The rows are grouped in 4 different ways at once. Each group adds its own fixed numbers to the row, and there is some noise. The rows also spread widely along 8 directions, which tell nothing about the answers.
Known rows, each followed by its group in each grouping:
[  4  -4   6   7   2  -9   0  -2   5   9  -5  -2  -2   0   1   1  13  -4
  -1 -20  14   9   4  -9  -3   6   5  -5   8]
q123 (4) q327 U
[  9   2  -3  26  -6  -6 -16  -1   2  -1   8  -9 -12  -7  13  -1  19  12
   2  -8  -1   8 -22 -15  -2  -3  15  -4   4]
q209 (0) q708 N
[ 16 -16  -9   3  -1 -22 -15   3   2  -9   3   3   5   4   2  -2   8   9
  -3   2   9  -8 -14   2  -7 -18  -6   1   4]
q123 (1) q708 L
[  1   7  15   4  -4  10   0 -12   3  -7   3   3   2  -3   1  -1  22   4
  -8 -17  -3 -13   2 -25  -3  -3  14   5   3]
q174 (5) q619 L
[ 14  -6  -6   5  21 -21 -17  -4  -4   3   4 -11   4 -11 -11  -9   7 -13
  12  18  16   5  -2  -7 -10 -19   3   0 -10]
q174 (1) q619 N
[ 12 -23  -4  -5   1 -21   2   3  -3  -6  -3   4  12  11  -1  -2  -6   6
  -9  -3  12  -3  -4   9   1  -6  -6   0   2]
q209 (0) q327 U
[  1   0 -15  -1 -10  -5  -4   4   0  -2   6  -4  -9   0  16  -4  -2   2
   0 -14 -13  16 -15  -7   7  27  10  -8  -1]
q209 (2) q611 U
[  6  -1   4   5  -3  -9  -8  -1  -7 -14   2   0   4  -1  -5   3  14   0
   3 -15   2  -7  -2 -19  -4  -2   4   1  -4]
q123 (4) q594 N
[ 10  -8   3  -7   5   0   0  -5   3 -11   1   9  16   6 -16 -13  12  -4
  -2   4   3 -22   6 -14  -2 -15   1  15 -11]
q174 (3) q594 L
[ 15   3  -6   0   8  -7  -6   7   2   7   4 -11  -1   6   1   0  -7  -5
  12   7  10  20 -17  10  -1   1   3  -8   0]
q209 (2) q611 N
[ 15  -8  -3 -13   7  -8   2   1  10   4  -4   6  14  12 -11  -4  -1  -5
   4   5  17   0   1   6  -3 -11  -4   2  -2]
q123 (3) q708 L
[ 11   6   6  13  -3  -6  -7  -3  -3   0   9 -11  -6   0  10   4   1  14
  -1  -2   4   9 -21   2  -5  -4  11 -12   7]
q209 (5) q611 N
[  3  -6   0  11  13 -16  -9 -15  -3   1   0  -1   1 -14  -2  -4  18  -8
   2  -2  13  -1   3 -23  -7  -7   5  -4  -8]
q123 (2) q594 N
[  9   2  -2  -6  -8 -10 -10   6  -6 -12  16  -7  -1   1   9   4  -2  12
   3  -4 -10  11 -23   3   0   4   6  -5   0]
q174 (3) q619 L
[  9  -8   3  -8  13  -6   4 -15  -5  -2  -1  -3  13  -1 -14 -11  -5  -9
   0   6   8  -8   8  -5  -3 -11   1   1 -12]
q174 (1) q327 N
[  7  -7  -4  10   1  -6  -7  -5  -3   0   5  -5  -2  -5   5  -5   6   6
  -1  -3   3   7 -11  -9   2   2   9  -7   0]
q209 (3) q327 N
[ 19 -17 -14  -5 -13 -16 -14  22   1 -24   9   9  10  21  -1   2   3  15
  -4  -4  -1 -11 -22   5   6  -9  -2   7   7]
q209 (3) q619 U
[ 11 -10  -1  -8  -8 -16  -7  -4 -10 -22   9   3  13   6  -5   6  -1  10
  -3  -3  -2 -13 -11  -5  -2 -10  -3  -2  -3]
q123 (3) q708 N
[ 16   7   8   9   0   1  -4  -4   3  -3   8 -11   2   3  -1   3  -5   7
   5  -1   0   5 -15   5  -3  -7  11  -6  -1]
q123 (0) q708 N
[ -5 -11  -7  -3   1 -15  -6 -12 -12   1   0  -4  -2 -13   6  -7   7  -6
   2  -9   0  12  -2 -23  -1  12   5  -7  -8]
q209 (3) q327 L
[  0   3   9  -6  -6  -1   5 -17  -8 -13   6  -2   6   3  -3   2  -2   5
  -9 -17  -4 -14  -1 -12  -2  -3   8  -1  -2]
q209 (1) q708 N
[ 18  13  26   5  12  -7   0  -1  -3   0   9 -18   7   7 -17  12  -1   1
  10  -7  19   6 -15  11 -13 -26   7  -4   7]
q174 (1) q327 N
[  7   7  13  12   3   2   4 -17   3   0   4 -18  -2   6  -5  -8  -3   8
  -9  -4  -1  -9  -6   3  -6  -8  16  -3  -3]
q209 (4) q594 U
[ -5  21  13  12   3   9   3 -12   1   9   6 -22 -11  -6   0  -2   4  -2
   0 -22  -2  10  -2 -14  -7   6  28  -9   0]
q209 (1) q619 U
[  7   5   3   5  -2  -3   3  -4   9   7   3  -7  -2   4   5   0   4   6
  -2 -17   6   9  -5   2  -5   3  10  -6   8]
q123 (1) q708 U
[  3   6  -6  -7   2   8  -3  -7   2   0   2  -8   1  -1  -1 -16  -4  -7
   9   0  -8   1   0 -10   0  11   8  -4 -12]
q123 (1) q611 L
[  7  -8  -9   3 -13  -8  -7   0  -2 -16   8   8   1  -1  13  -1   2  14
  -6 -10 -10   0 -11  -6   3  10   2  -5  -3]
q123 (5) q594 N
[  4  -5   7  10   3 -12  -3 -16 -11   0   5 -12  -3 -12   7   1  -2   5
   0  -2   3  12  -6  -5  -5   0   7 -15  -4]
q123 (0) q327 N
[  8   2   7   6   0  -4   0  -8   3   0   7 -10   2   0  -1  -3   1   8
  -1  -3   2   1  -7   3  -5  -4  13  -6  -2]
q123 (3) q594 U
[  3  -5   4  10  -3 -12 -11 -16  -9 -16  10 -14   2  -3   0  -7   7  13
 -10   0  -4 -24 -11 -10  -9 -14   9  -5  -1]
q123 (1) q611 U

New rows, each followed by its group in each grouping:
[ 11  -8  -3 -12  10  -8  -2  -1 -10 -12  -1   0  17   3 -17  -7  -1 -13
  11  10   6  -7   4  -8  -3  -7  -4   7 -15]
q174 (0) q611 N
[ 12   2   3   2  -6   0  -4   7  -1 -12  10  -8   4   9  -4  -5   2   7
   4  -4  -7  -2 -16   1   1   0   8   4  -1]
q174 (0) q611 U
[ 15  -1  -4 -11   3   3  -3  15   3  -6   1   1  12  11 -12 -10  -1 -10
  15   5   2   2  -5   0   1   1  -1  10  -9]
q174 (0) q611 L
[ -7  -6  -3   4  -4 -24 -12 -10 -16 -10   9  -4  -7 -19  14   2  18   4
  -5 -14  -3   6  -8 -26  -8   4   5  -7   0]
q174 (1) q619 L
[ -1  12   9   5   2  -4  -6 -12  -7   0   9 -18  -4 -11  -4  -1   7  -2
   6  -9  -4   5  -4 -16  -6   0  20 -10  -7]
q123 (3) q619 U
[  5  12   7   3  12  -8   2  -7  -3   8   6 -15  -2  -8  -2  -1  -5  -6
  10  -6   8  22  -4   3  -7   1  10  -9  -8]
q174 (1) q594 N
[  6 -14  -5  -8   0 -18   2   4  -2  -8   1   7  11   9  -2  -3   6   2
  -8  -7  11  -6  -1   0  -3  -4  -6   6   5]
q174 (1) q611 U
[ -4  -7  -2  -1  -4 -13   3   1  -7  -1  -2   0  -1  -1   8   2   7   0
  -4 -19   6  11  -1 -11  -1  12   5  -3   2]
q209 (0) q611 U
[ 17 -16  -5   1   2 -13  -3   6   0  -3   2   4   7   6   5   2  -5   8
  -2   1   9  10 -10  10   3  -2  -5  -6   2]
q123 (0) q327 N
[ 15   2  -8  -5  -3   6  -4   0   4 -14  12  -4   4   9   1  -5 -17   8
  -1   3 -14  -2 -11  10   5   3   7  -7  -6]
q123 (1) q619 N
[  8  15  19  -3  -1   5   5 -11   7  -1   5  -9   5   7  -6   6   3   1
   1 -15   2  -3  -6  -4  -6  -7  10  -3   3]
q123 (2) q708 L
[16 -3 -8 -6 -4 -4  1  8 11  0 -1 -2  5 17 -6 -5 -5 -1  3 -7  5  3 -8  8
  3  2  3  4 -1]
q209 (4) q708 U
[  8  -6   6  -2   1   1   6  -7   2  -7   4   7   9   5  -1  -3   4   5
 -11 -12   3  -7   3  -4   2  -2   3   3   3]
q174 (1) q327 N
[  9 -11  -3   3   1  -6   9   4  11   6  -3  14   3   5  13   2   4   5
  -7 -12  12  15   3   4   3   9  -1  -4   6]
q123 (0) q594 N
[  8   4  -1  -2  -1  11   6 -10   9  -4   6   0   2   5   6  -4  -5   6
  -6  -3  -6  -3  -4   1   4   9   9  -8   0]
q123 (2) q611 N
[  9 -14   3 -16   8 -11   4 -10  -7 -14   0   6  22   7 -19  -3  -6  -4
  -2   7   9 -18   9  -3  -4 -17  -6   3 -14]
q123 (3) q594 N
[  3  21  10   3   4   5  -3   4  -1   9   0 -17  -4   0 -12  -2   3 -18
  24 -16   3  20  -3 -13  -5   8  14   1 -12]
q209 (4) q594 L
[ 21 -15 -11  -6   5 -15  -4  11   5  -3   0  11  12   9   0  -3   2   1
   1  11  16   4  -8  10   0  -6  -9   3   3]
q174 (5) q611 N
[  1   7   8  -9   6   9  10 -12   8   9  -2  -1   5   1  -4  -3   1  -8
  -1  -7   6   6  10  -7  -1   5  13  -5  -4]
q123 (3) q619 L
[ 19   0  18   7 -10   5  -3   1   2 -19  12  -4   9  15  -3  -1   5  22
  -8  -5  -6 -18 -21   6  -1 -20   7   5   8]
q174 (0) q327 L
[ 15  10  19  13   5   6   6  -2   7   3   7  -9   2   7   2   5   4  13
  -2  -2   9   6 -11  11  -5 -11  14  -3  10]
q174 (0) q611 N
[  5 -12  -6  16  -2  -5 -10   2   3   0   0   9  -4 -10  12  -5  22   2
  -1 -13   5   8  -2 -22   3   9   6  -3   3]
q123 (0) q327 N
[ 13 -14 -15 -30   9 -12   6   2  -2  -5   0   6  17  12  -8  -3 -28 -11
   4   9   8   6   9  14   3   5 -11  -5 -14]
q123 (1) q619 N
[  8  -4 -13  -6   0  -6  -7   7   0   1  -1   5   5   3  -4  -4   7  -9
  11  -6   6  11  -3 -15   3   7   4   3  -8]
q209 (3) q708 N
[ 14   2  13   6   6   6   9  -6  14  -4   4  -1  13  15 -14 -11   6   8
 -11  -4   8 -22   2   6  -5 -23  11  11   3]
q174 (1) q594 U
[  8   5  25   0   7  -6  12 -12   4   6  -1  -5   8   5  -4   9  -1   6
  -6  -9  19  -2   0   8 -12 -18   4  -5   5]
q123 (5) q594 L
[ 14  -9 -16  12  -6   0 -15  12   9  -9   7   4   1   4   4 -15  22  10
  -1   2  -5  -7 -16 -10   3  -1   9   8   5]
q174 (3) q611 U
[ 10  -6  -8   5   3   5  -3  -4  11  -7   0   4   8   5  -9 -22   7  -2
  -2   0  -2 -20   4  -8   0  -4   8   9  -9]
q123 (1) q594 U
[  8  -2   8   4  -6   9   4  -1  10 -10   0  10  11  10  -8  -6  24   2
  -5 -19   2 -20   4 -19  -1  -8   9  17   3]
q174 (0) q708 U
[ 15  -2   3   7   1   7  -3  -9  10  -1   8  -7   2   2   3 -14   5  12
  -6   8  -4  -5 -14   3   1  -9  11  -1   1]
q174 (3) q327 L
[ 12   1  -7  -7  -8  -3  -1   6   5  -8  10  -1   6  13   1  -6  -4   7
  -1 -10  -7   0 -13   9   2   4   4   3   0]
q174 (1) q708 U
[  4  12   6  15   1   1 -11 -20  -1   1   6 -19  -5 -14  -3 -11  13  -1
   6  -1  -4  -7  -6 -19  -9  -6  21  -5 -11]
q123 (5) q708 U
[  9  -9 -10 -19  -3 -10   4   3   3  -6   0   5  13  13  -7  -4 -10  -5
   1  -9   4  -2   3   5   0   5  -4   1  -5]
q123 (1) q708 U
[ -1  13  13  -5  -4  14   8 -23  -4 -14   7  -7   6   5 -12  -4  -5   2
  -6 -16 -11 -21   3 -18  -1  -3  15   1  -9]
q209 (1) q708 N
[  9   8   6 -21   6  19  16  -1   8   1  -3   2  14  15 -16 -13 -10 -13
   8   1   1  -2  11   0   2   6   5  10 -12]
q174 (0) q611 L
[ 11  -4   5 -11  -9 -11   2   3   2  -7   0  10  10  11   1  10   2   7
  -4 -17  10  -1  -6   3  -4  -4  -5   1   8]
q123 (5) q708 L
[  9 -15  -1   6  -1  -9  -3 -11  -5  -9   0   2   3   4   0  -4   8   8
 -12  -4   4 -12  -2 -11   2  -7   1  -1   1]
q209 (4) q327 N
[ 22  -6  -4  -1   4  -2  -7  17  10   2   0   0   9  14  -5  -4  -2   1
  12   9  12   7 -13  15  -1  -7  -3   1   1]
q123 (0) q611 L
[ 17 -16  -8  -5   9 -28  -4   5  -2  -1   1   0   8   5  -1   1  -6   0
   2   8  15  12  -6  14  -4  -7 -10  -1  -4]
q174 (4) q594 N
[  5 -13 -14  -8  -1 -16  -6   4   1  -4  -2   7   9   2  -5  -7   9  -9
   3 -11   8  -3   5 -13  -2   3  -3   5  -6]
q123 (1) q708 U
[ 14   0  -2 -22  -2  -3   6  15   1  -7  -1   0  15  22 -15   1 -14 -10
  11  -7   3   2   0   9   2   8  -5   4  -4]
q123 (4) q611 U
[ -6   1  11   9  10  -7  11 -10   5  12  -6   0  -1  -3  -1  -2  18  -5
  -8 -24  20   0  13 -17  -8  -3  11   2   3]
q209 (1) q594 U
[  2   2  -2  -2   5 -12  -1   6  -1   8  -1  -7  -1   2  -2   3   9 -11
   9 -15  13  15  -6  -9  -3   7   6  -2   1]
q209 (2) q611 U
[  3  16  15  -3   3   6   6 -11  -1  -5   6 -13   5   1 -15  -3   3  -6
   6 -15  -6  -5   0 -10  -4  -1  16   4 -10]
q174 (2) q594 U
